The groups are shells around one centre, one inside the other: the same stretched ball of 3 dimensions in 6 sizes.
In the rows, zero is written as 128.
Some rows, each with its group after it:
[126 121 119 104  60 126 145 148 103  92 117 123 120  98 158 115  94 136
 118 110 135] | V
[117 141 110 114  28 122 147 174 118  83 135 127 122  69 165 109  94 133
 114 106 128] | W
[117  79 121  94  30 142 138 153 111  98 119 138 144  85 168 129 110 145
 112  97 147] | L
[120  72 112 110  87 162 135  97  75 108  63 130 150 150 173 145 139 100
 116 109 165] | L
[130 213 101 138  81  99 158 160 100  73 123 101  86  98 152  89  77 105
 122 128 111] | U
[112 101 110 111  29 143 141 155 110  93 114 136 143  86 174 128 117 124
 112 101 145] | W
[125  48 124  94  92 163 133  91  73 114  64 132 152 155 168 148 134 118
 117 106 169] | W
[132 142 117 111  85 120 148 136  92  91 108 113 108 116 153 109  90 125
 121 118 131] | Y
[133 169 109 126 106 117 151 126  82  87  95 105 100 132 153 106  93 103
 123 127 129] | L
[120  46 126  87  54 157 133 123  94 109  93 140 154 117 169 143 124 140
 113  98 162] | Y
[118  48 118  99  73 167 132 102  80 112  68 137 158 142 174 151 140 115
 114 103 170] | Y
[127 195 103 133  72 106 155 160 102  76 122 107  94  95 155  95  83 109
 120 124 116] | V
[124 217  95 144  67 101 158 168 105  70 126 104  89  87 157  89  82  99
 120 126 111] | U
[122 195  98 138  65 110 154 161 103  75 120 109  99  93 160  98  90 101
 119 122 118] | J
[129  77 123  99  97 149 138 100  76 108  74 125 137 149 161 136 119 119
 119 111 158] | Y
[131 144 116 112  84 119 148 138  93  90 108 113 108 114 153 109  90 124
 121 118 131] | J
[124 193  99 138  73 112 154 154  99  77 114 108  99 101 159  99  91  99
 120 124 120] | J
[129 107 124  97  70 129 143 138  97  97 110 123 123 109 156 118  96 140
 118 110 139] | U
[115  98 106 119  64 153 139 122  89  98  82 130 144 125 175 136 132 100
 114 108 155] | U
[131 126 116 112  98 130 145 118  82  96  89 115 116 135 156 119 103 115
 121 119 141] | J
[111 124 103 121  30 138 144 159 110  87 115 131 136  83 175 122 116 114
 112 105 140] | L
[131  92 125  96  85 137 140 119  86 103  93 123 128 129 157 126 105 133
 119 111 147] | W
[122 149 103 129  81 131 147 131  89  88  92 116 118 122 165 117 110  97
 118 119 138] | V
[115  63 117 100  47 157 135 129  97 104  92 139 155 112 174 141 129 126
 112  99 160] | V

New rows, each followed by its group:
[123 144 115 111  45 117 148 167 113  85 132 122 114  79 159 106  87 136
 116 110 126] | Y
[134 113 119 107 108 135 143 106  75 101  80 115 120 148 155 124 107 114
 122 119 146] | L
[116 123 114 108  26 127 145 170 117  87 133 130 128  71 166 114  98 138
 113 103 133] | U
[127 194 101 135  80 109 155 152  97  77 114 106  95 104 157  97  87 102
 121 125 119] | J
[115  64 112 108  69 164 135 107  83 107  71 135 156 137 176 147 140 106
 114 104 166] | U
[120  64 114 107  87 164 134  95  74 110  61 131 152 153 173 147 140 102
 116 108 168] | L
[123 201 100 135  57 104 156 172 110  73 131 109  95  81 158  92  82 110
 118 121 113] | J
[130 169 106 129  97 118 151 131  86  86  97 107 102 125 156 106  96 101
 122 125 129] | Y
[122 177 107 124  45 108 152 175 115  77 137 116 104  73 158  97  83 125
 117 115 117] | J
[112  89 111 109  32 149 139 148 106  96 107 137 147  93 176 132 123 123
 111 100 151] | W
[126 172 110 121  58 109 152 165 108  80 130 114 102  85 155  98  82 125
 119 117 119] | V
[123  67 127  88  51 145 137 136 100 104 107 135 143 106 164 133 110 146
 115 100 152] | U
[120  58 126  88  48 150 135 133  99 106 103 138 149 107 167 137 117 144
 114  98 156] | W
[126 196 101 135  71 107 155 160 102  76 121 107  95  94 157  95  84 106
 120 123 117] | V
[132 109 117 109 110 139 142 101  73 102  74 116 122 153 158 127 112 109
 122 119 149] | L
[114 137 103 124  41 133 146 156 107  86 113 126 128  89 171 118 111 111
 114 109 137] | J
[128 196 104 131  70 103 156 163 104  75 126 107  92  91 154  92  79 113
 121 123 114] | J
[112 125 107 116  27 133 144 166 114  87 124 131 132  76 171 118 108 124
 112 104 136] | W
[111  63 114 102  32 159 135 138 103 102  98 143 158 101 178 142 132 125
 110  96 159] | L
[127 114 123  99  54 125 144 153 106  93 123 125 122  92 157 114  92 145
 117 107 135] | L
[128 111 114 113  98 141 142 109  78 100  78 119 127 143 162 128 116 107
 120 117 149] | V
[121 125 104 126  89 143 143 114  80  95  76 119 128 138 169 128 124  91
 118 117 149] | L
[121 170 108 122  39 110 152 177 117  77 139 118 107  70 159  99  83 128
 116 113 119] | Y
[127  68 120 100  96 156 136  95  73 110  67 127 143 153 165 142 128 114
 118 110 163] | Y
[125 112 122  98  49 126 144 155 108  93 124 127 124  89 158 115  92 146
 116 106 135] | L
[118  83 122  95  31 140 139 154 111  98 120 137 142  85 167 127 107 146
 113  98 146] | L
[123 115 108 120  89 144 142 113  80  98  78 120 130 138 167 129 122  98
 118 116 150] | J
[121 172 105 125  43 112 152 174 114  78 134 117 107  74 161 100  87 122
 116 114 120] | V
[112 131 103 123  36 136 145 157 108  86 113 129 132  87 173 120 114 111
 113 107 138] | W
[116 128 112 111  27 127 145 171 117  86 131 130 127  72 166 113  98 135
 113 104 132] | W
[120 179  95 140  71 122 152 146  95  80 103 112 109 107 166 107 104  90
 118 122 128] | L
[128  52 130  85  78 152 134 110  84 112  85 133 145 135 162 140 118 140
 117 103 160] | L
[124  77 126  92  58 142 138 134  98 103 105 132 139 109 162 130 108 142
 115 103 150] | Y
[112  72 113 105  38 157 136 136 100 101  96 139 154 104 177 140 130 121
 111  99 157] | W
[114  84 113 106  40 150 138 140 102  98 101 136 148 101 174 134 124 123
 112 101 152] | V
[125  69 116 106  99 161 135  90  70 110  59 127 146 160 169 145 135 104
 118 111 166] | L
[126  82 116 107  97 153 137  98  74 107  67 125 139 152 166 139 128 107
 118 112 160] | Y
[119 166  99 134  61 125 150 151 100  82 108 117 115 100 167 110 105  99
 117 117 130] | J
[129 152 107 125 100 126 148 121  81  90  89 110 110 134 158 114 103 100
 121 123 136] | Y
[120 108 120 100  35 129 143 162 113  92 129 131 129  80 162 117  96 145
 114 102 136] | L
[122 175  99 135  71 120 151 148  97  81 107 112 107 105 163 106  99  98
 119 121 127] | V
[119  52 126  88  46 154 134 131  99 107 101 140 153 108 168 140 120 143
 113  97 158] | W
[123 195  98 138  69 110 155 159 102  76 117 108  98  96 160  97  90 100
 119 123 119] | J
